The rows are grouped in 4 ways, from coarse to fine. Each group lies inside one group of the grouping before and may be the whole of it. The rows also spread widely along 14 directions, which tell nothing about the answers.
In the rows, zero is written as 128.
Some rows, each with its group in each grouping after it:
[166 170 117  94 106 156 130 147 161 134 148 144  89 216 135 105 100  83
 103 147 181 138  94 130 103 103 124 154 175 127 151 166 105 104 131 112
 190  80 129 148 167]	J_321 vadap nila J_679
[145 151  83 116 158 132 127  98 138 140 139 177 145 127  97 114 153 144
 143 122 150 150 154 112 172 162 103 101 128 125  71  76 173 127 130 121
 108 159  89 100 131]	J_321 vali boda J_192
[133 122 128 209  67  94 172 132 214 109 121  89 175 118 135 127 103 214
  82 125 166 137 111 160 120 145 102 109  72 159 177 116 164 123 128 137
 143 123 179 144 138]	J_321 gapep kon J_942
[117 176 114 143  99 168 160 136 143  94 175 112 138 151 101  93 139 179
  82 147 187 103 170 143 149 102 141  97 113 135 114 155 136 128 155 107
 133 140  98 139  91]	J_191 ged komo J_381
[ 78 129 165 148  81 119 191 123  94 150 152 178  84 107 188 184 163 155
 133 155 134 129  86 104 130  90 149 134 111 115  62 160 112 152 141 135
 110 147 121 127  95]	J_191 ged komo J_867
[140 128 107  80 137 109  97 130  93 160 148 154  99 190 126  65  74  69
  76 115 143 200 104 102 138 157 127 132 202 107 101 105 135 100  93 129
 146 100 132 112 140]	J_191 zef lozi J_905
[ 83 136 119 139 124 127 141 130 151 134 131 206 101 136 133 115 136 163
 163 177 183 189 103 110 133 137 122 143 109 126  59 102 203 140 131 129
 101 154  91 112 141]	J_321 nivo ger J_809
[ 83  98 124 135 162 124 122 131  81 173  73 157  69 164 146  74  49  89
  75 111 100 217  92 151 113 125 145 145 193 138 132 104 108  85  93 129
  94 135 143 169 116]	J_321 nivo mesu J_586
[ 70 144 132 179 116 129 143 135 159 136 109 160  81 163 169  99  77 137
  99 126 158 192  95 154 131 105 130 113 152 143 129 136 148 127 110 141
 103 136 113 182 109]	J_321 nivo ger J_919
[179 119 136  69 136 103 127  97 103 163 117 168 112 112 144 183 178  89
 179 100  84 108 114  88 145 133 138 184 127 108  68 119  79 120 111 156
 148 130 130  98 168]	J_321 vali boda J_554
[128  99 163 164 144 176  82 103 157 145  99 155 111 117 177 140  99 115
  99  74 153 141 115 125 134 192  83  51 152 112 197 131 116 137  85  99
 104 117 144 149 143]	J_321 vali boda J_192
[123  75 145 126  96  92 104 114 112  97 130 122 204 132 104 113 158 153
 121 149 140 102 168 100 102 158 115 127  68 113 184  85 216 174 100 136
 126 151 180  80 132]	J_321 gapep kon J_942
[ 77  81  80 166 174 147 122 141  87 174  56 135  90  81 102 115 113 146
 137 162 105 148  94 146 137 132 127 128 145 110 151  85 184 143 164  97
  90 102  98 125 122]	J_191 ged komo J_381
[154 102 161 139 138  68 117 121 134 150 105 101 164 127 157 189 110  95
 144  60  92 103 105 113 137 148  97 119 159 130 171 131 112 167 102 162
 130 100 172 133 126]	J_321 nivo mesu J_586
[137 187  41 151 119  47 134 127 200 111 142 115 104 167 118  97 110 109
 140 114 127 193 108 149 194  94 148 121 154 128  85  87 178 129 121 183
 146  92  77 155 135]	J_321 vali boda J_554
[ 96 176 103 190 117 192 168 140 151 115 133 108  77 117 119 131 147 191
 111 140 167  66 140 160 163  70 142 102 109 144 125 189 101 147 182 105
 125 117  61 162  91]	J_321 vali boda J_554
[104 131 114 207 107 129 154 144 163 157  91  88  45 107 169 132  75 162
  81  93 133 131  71 169 167  97 131 129 139 145 141 180  80 130 140 142
 130  68 104 174 122]	J_321 gapep kon J_942
[136 130 122  87 170  95 107 106  92 148  90 130 179 150 111 114 127  96
 129  60  73 124 186 136 165 123 117 140 159 143 122  95 141 149 108 183
 111 167 125 136 100]	J_191 ged komo J_867
[ 98 120 106 105 138 122  89 162 103 119 132 129  87 169  90  82 112 118
 148 178 177 140 117 105 125 116 145 180 140 109 113 137 199 164 135 130
 136  82  90  88 148]	J_321 nivo mesu J_586
[147 145 157 102  59 105 159 115  91 119 194 124 134 157 156 168 185 114
 111 131 139  40 139  83 133  76 140 137 105 106 120 183  98 183 127 147
 167 118 136  98 100]	J_321 gapep kon J_942
[104 103 115  86 145 110 103 147  78 101 121 107 116 153  75  78 109  95
 131 162 111 177 134 132 109 123 194 166 158 111 112 100 142  88 111 118
 115 114 139 133 129]	J_191 ged komo J_381
[112 139  72 115 142 124 133 127 125 191  57 180  77 152 139  79 115 110
 122 129  97 168 102 154 149  80 129 193 144 132 108  92 155 120 138 174
 150 135  77 153 148]	J_191 zef lozi J_905
[141 129 154 150 117 141 146 135 148 162 115 139 113 145 158 165 102 139
 113 111 151 120  86 131 110 138  96 135 149 144 152 164  95 123 131 119
 149 103 158 138 148]	J_321 vali boda J_554
[140 119  94 138 158 110 186 123 120 131 108 118 207 102  52 153 162 177
 169 164 102 108 141 140 106 132 134 139 108 157 115  71 148 101 175  94
 109 169 155 124 110]	J_321 nivo ger J_809
[ 76  80 110 150 117 111 119 114  83 102 126 140  83  92 132 125 166 105
 152 180 101 140 109 102 128 108 194 101 109  72 129  89 158 150 114 104
  89 124 110 130 107]	J_321 nivo ger J_809
[173 178  61 134 103 128 159 134 169 163 145 142 116 159 125 141 158 126
 142 158 168  77  93 117 153  85  98 141 129 114 136 135 161 171 184 126
 193  76  79 111 151]	J_321 nivo ger J_809
[117 157 118 121 130 107 124 167 138 144 142 127  74 199 128 102  62 103
 118 133 177 175  77 126 131 112 129 169 191 137  97 166 136 128 128 143
 150  69 111 132 142]	J_321 nivo mesu J_586

New rows. What belongs after each?
[ 93 107  98 151 142 110 134 131 111 135  93 130 102 111 106 106 121 148
 138 149 116 154 113 135 141 117 156 151 120 126 110  99 159 128 134 130
 104 127 107 130 124]	J_321 nivo ger J_919
[141  98 106 148  78 122 152 125 104 120 131  74 119 121 122  81 112 147
  35 137 116 127 127 145 123 115 172 127 107 111 171 116  97  88 124 111
 157 106 170 137 127]	J_191 ged komo J_867
[ 81 111 136 129 159 133  60 158 145  81 115 127 111 163  92  96  94 112
 170 157 172 179 124 127 107 159 145 124 156 118 149 123 199 137  99 112
  98  98 122 133 148]	J_321 vali boda J_554
[ 85 142  64 136 167 156 107 133 107 110 112 140 102 164  76  65 121 105
 128 169 132 156 147 149 131 102 157  99 162 117 146  90 180 123 137  96
  99 131  82 152 104]	J_321 vali boda J_554
[122  89 174 138  90 163 136  97 110 136 115 157 103  95 173 129 153 160
  86 112 135 101 138 112 125 136 141 134  71 115 134 142  82 126 101 122
 123 165 145 124 135]	J_321 nivo ger J_809
[126 126 145 139 151 121 110 113 165 167 102 186 118 143 172 137  87 113
 133  82 148 193  94 119 144 177  82 107 166 136 115 109 142 131  93 141
 104 136 131 142 145]	J_321 nivo ger J_809
[105 121  54 138 118  94 135 146 133 132  99 132  73 136 106 105 137 106
 166 198 114 160  74 139 126  76 171 174 125 101 124  89 187 132 148 132
 140  78  92 133 152]	J_321 gapep kon J_942
[ 88 101 162 142 146 162 141 152 100 128 122 133 123 135 116 135  86 133
 115 161 147 172  94 138  76 156 141 104 176 129 143 134 112  84 129  62
  90 122 172 154 110]	J_191 ged komo J_381
[187 120 133 105 121 110 150  96 100 147 138 101 100  96 149 163 146  97
 106  67  75  90 117 109 165 122 164 137 137 111  94 144   7  95 111 135
 144 113 139 131 130]	J_321 nivo mesu J_586
[ 80 155 100 103 119  99 113 153 103  98 152 120  99 194 100  63 109 100
 118 159 146 171 144 133 143  78 179 152 161 115  96 129 182 142 120 156
 128 111  90 138 102]	J_191 ged komo J_381
[ 70  89 137 176 134 144 116 152 115 111 104 117 142 101 100 153 156 177
 177 188 164  67 124 113 106 125 117 121  91 114 184 136 219 211 163  99
 103 108 115 101 113]	J_321 nivo ger J_919
[ 91 123 123 134 107 105 121 103 108 163 109 190  84 134 177 100 139 138
 109 109 136 142 132 104 173 106 117 154 100 114  93 117 178 188 104 188
 121 154  82 107 123]	J_321 nivo ger J_919
[136  90 138 128 126 104 130 135 101  88 137  63 122  95  88 150 136 137
 138 138 108 106 122 115 125 139 185 136 122 116 125 140  86 107 126 100
 120  91 159 121 128]	J_321 vadap nila J_679
[123 144 172 122 100  96 141 104 109 119 177 153 146 138 163 191 176 121
 149 103 133  82 144  81 148 117 119 101 123 116  96 158 122 188 110 155
 121 148 132 108  94]	J_321 vali boda J_554
[111 133 120 189  70 126 150 140 160 116 143  84 118 118 134  91 107 208
  51 118 176 109 130 142 160 123 125 110  88 136 142 156 144 147 140 139
 152 106 120 127 115]	J_191 zef lozi J_905
[101 120 145 104 200 131  82 155  90 135  91 117 127 165 100 155 107  68
 193 113 113 100 126 122 120 116 122 141 203 130 159 154 142 178 131 129
  99  95 109 141 107]	J_321 nivo mesu J_586
[139  93 158 151 138 216  86 104 145 129 112 150  68  77 162 137 125 134
 104  99 161 125 113 117 138 197 121  69 122  95 157 146  69 101  96  67
 106 111 125 135 164]	J_321 vali boda J_554
[131 143 115 203  86 132 190 104 180 139 139 138 149  77 178 194 172 171
 122 126 134  91 100 132 154 117 100  42  95 111 160 117 141 164 160 112
 125 129 123 150 100]	J_191 ged komo J_867
[119 124 139 105 208 143 110 144 117 119 107 137 166 137  57 158 121 124
 207 139 136 146 133 127 104 172 124 133 178 152 102 113 144 106 138  87
  82 135 137 127 129]	J_321 vali boda J_192
[100 167  94 114 131 124 147 129 156 118 119 171 126 160 101  68 126 153
 132 147 145 192 146 151 144 106 152 156 121 149  59  91 171  93 128 155
 117 177  87 154 124]	J_191 zef lozi J_905
[ 92  93 112 107 133  95  78 111  50 137 104 135  78 137 139 106 154  77
 131 116  82 104 148 100 163  85 164 152 131  87 134 119 157 196  99 175
 122 114  91 107 112]	J_321 vali boda J_192
[ 93 106 127 179 127 113 182 124 104 149 110 135 138 109 120 145 123 183
 107 144 116 141 111 141 115 125 129 119 122 153 120 110 131 116 146 110
  99 155 159 135  97]	J_321 vali boda J_192
[112 127 160 132 145 116 150 144 137  97 127 124 174 117  89 207 175 156
 225 165 134  86 125 118  95 121 140 147 114 144 110 141 147 147 155 113
 107 135 144 125 122]	J_321 vali boda J_192
[125 139 131 122  77  92 173 126  99 106 174 101  90 142 133 123 132 126
  91 135 119 131 116 122 138  84 195 152 125 125  72 158  62  97 114 136
 137 117 139 138 104]	J_321 gapep kon J_942
[154 137 130 153 127 139 158 126 132 120 125  66 168 119 100 154 141 163
 113  97 122  39 158 144 141 106 128 118 120 154 166 163  79 142 159 117
 141 122 138 146  97]	J_321 nivo ger J_809
[195  79 110 101 171 187 102  89 125 161  71 154 133  71 112 130 154 113
 131 106 102 106 130 119 126 190 114 123 109  99 165  72  89  81 119  76
 127 138 138 113 186]	J_321 nivo mesu J_586
[157 164  94 102 177 188 108 117 166 164  93 183  98 164 125 102 103  91
 136 103 149 164 118 150 145 145  97 127 178 138 119 114 111  89 122 110
 124 128  86 159 158]	J_321 gapep kon J_942
[109 132 172 143  60  74 155  97 150 123 131 171 138 150 207 146 154 130
 117 103 119 129 131 114 132  84 134 140  83 127 127 129 142 169  83 201
 136 176 145 150 114]	J_321 nivo ger J_919
[ 66  96 152 119 142 103 131 161  72 109 101 112 158 165  88 116 105 119
 142 173 106 154 130 145  68 101 167 161 158 140 155 115 168 124 127 122
  99 140 174 150  94]	J_191 ged komo J_381
[149 126 138 112  66  90 175 116 117 141 147 151 129 152 167 172 171  98
 132 154 108  97  91 105  96  77 144 161 109 109 137 131 108 138 124 144
 169 123 163 128 134]	J_321 gapep kon J_942
[ 77  81 153 143 116 152 141 126  90 138 105 187 114 112 130 141 160 167
 146 195 148 131 110 109  80 131 134 152  86 117 130 111 173 139 135  98
 107 157 146 103 138]	J_321 vali boda J_192
[ 88 110 154 184  76 164 154 117 157 123 123 155  81  64 181 144 158 200
 109 144 164 123 108 128 146 128 140 106  58 104 116 145 133 143 131 120
 113 137 106 133 132]	J_191 ged komo J_381
[ 75 124 138 141 105  63 122 145 115 107 156 125 105 148 132 129 117 134
 145 143 153 158 111 102 148 118 146 141 131 121  81 141 185 179 108 164
 105 105 116 106 107]	J_321 gapep kon J_942
[ 70 104 164 129 179 109  94 164 109 102 101 109 123 119  88 167 121 134
 228 146 138 122 117 114 121 136 151 166 149 135 100 157 167 172 133 131
  78 102 110 122 118]	J_321 nivo ger J_919
[194 170  96 110  78  79 157 101 186 107 159 124 159 158 132 132 165 116
 123 112 120 118 138 126 146 103 143 140 101 125 116 104 116 107 115 165
 185 133 141 137 155]	J_321 vali boda J_554
[135 105 120 108 158 151 134 130  88 121 101 116 153 121  67 143 163 133
 161 161 106  81 146 131  95 118 154 157 123 131 145 115 116 109 153  90
 126 135 145 122 130]	J_321 vali boda J_192
[ 88  84 129 144 144 132 134 105  86 135  83 154 124  78 108 124 163 180
 139 136 102 126 155 128 138 132 150 151  77 132  98  94 148 130 127 132
  85 181 120 112 120]	J_321 vali boda J_192
[153  99 143 134 168 175 171 114 114 162  61 126 123  74 113 181 138 151
 140 111  76  99 111 155 107 137 138 152 128 156 137 131  28  64 154  82
 111 148 159 163 139]	J_321 vadap nila J_679
[136 154  82 136 135 146 165 129 163 118 117 147 177 174  78  80 121 149
 112 170 152 154 143 162  92 115 124 124 124 153 155  74 171  83 149  98
 132 168 141 156 128]	J_321 nivo mesu J_586
[116  69 197  83 154 116  61 104  95 113  78 151 145 122 133 129 136 112
 158  78  98 139 172 109 120 169 143 172 109 129 123 115 124 132  56 167
  96 171 161 117 153]	J_321 vali boda J_192
[ 85  79 113 138 190 169 129 141  37 193  62 139 108 126  98  96  73 122
  83 135  98 161 111 152 106 144 120 125 193 136 161 103 123 101 148  76
  85 129 147 139  99]	J_191 ged komo J_867
[125 155  76 147  94 135 182 119 102 158 172 156  62 120 145 145 165 126
 114 169 145 105  84 102 161  84 141 104 132  94  82 138 117 148 165  99
 137  96  77 110 104]	J_321 gapep kon J_942
[183 161 102 119  78 166 140 115 156 121 164 123 158 159 134 117 165 123
  83 135 169  61 150 123 134 109 108  91 109 101 191 134 137 148 147 108
 189 109 123 123 137]	J_191 ged komo J_867
[157  70 129 130 101 132 134  99  71 174  97 116  97  87 137 100 128 169
  41  94 106 100 137 117 147 146 137 173  83 122 130 124  72 106 113 134
 156 128 161  86 157]	J_321 vali boda J_192
[ 98 126  65 120 109 124 116 130  88 126 131 136  55 168 111  30 115 107
  77 170 138 166 129 129 148  80 185 155 131  99 114 104 159 124 120 132
 140 112  83 127 125]	J_321 nivo ger J_809
[150 148 167 118 139 194 177 136 111 173 111 137 145 164 122 147 100 155
  84 100 149  81 132 152  94 121  91 159 156 186 139 188  39  89 153  98
 141 151 163 151 114]	J_321 gapep kon J_942
[133 114  95 131 168 168 114 119 112 182  77 161  92  96 116 129 143 143
 151 126 135  97 118 119 162 138  99 152 122 117 121 119 148 158 157 117
 124 114  73 101 151]	J_321 nivo ger J_919
[202 169 138  68 157 158 137 106 165 154 108 167 149 158 134 159 148  90
 161  78 118  99 138 131 131 123 106 166 148 147 111 135  60  94 126 141
 157 152 121 152 163]	J_321 nivo mesu J_586
[161 140 122 155 114 127 136 112 149 109 136  77 152 116 121 148 147 148
 106  84 121  60 158 136 159 121 129  94 114 133 164 148  91 143 131 131
 143 115 132 140 114]	J_321 vali boda J_554
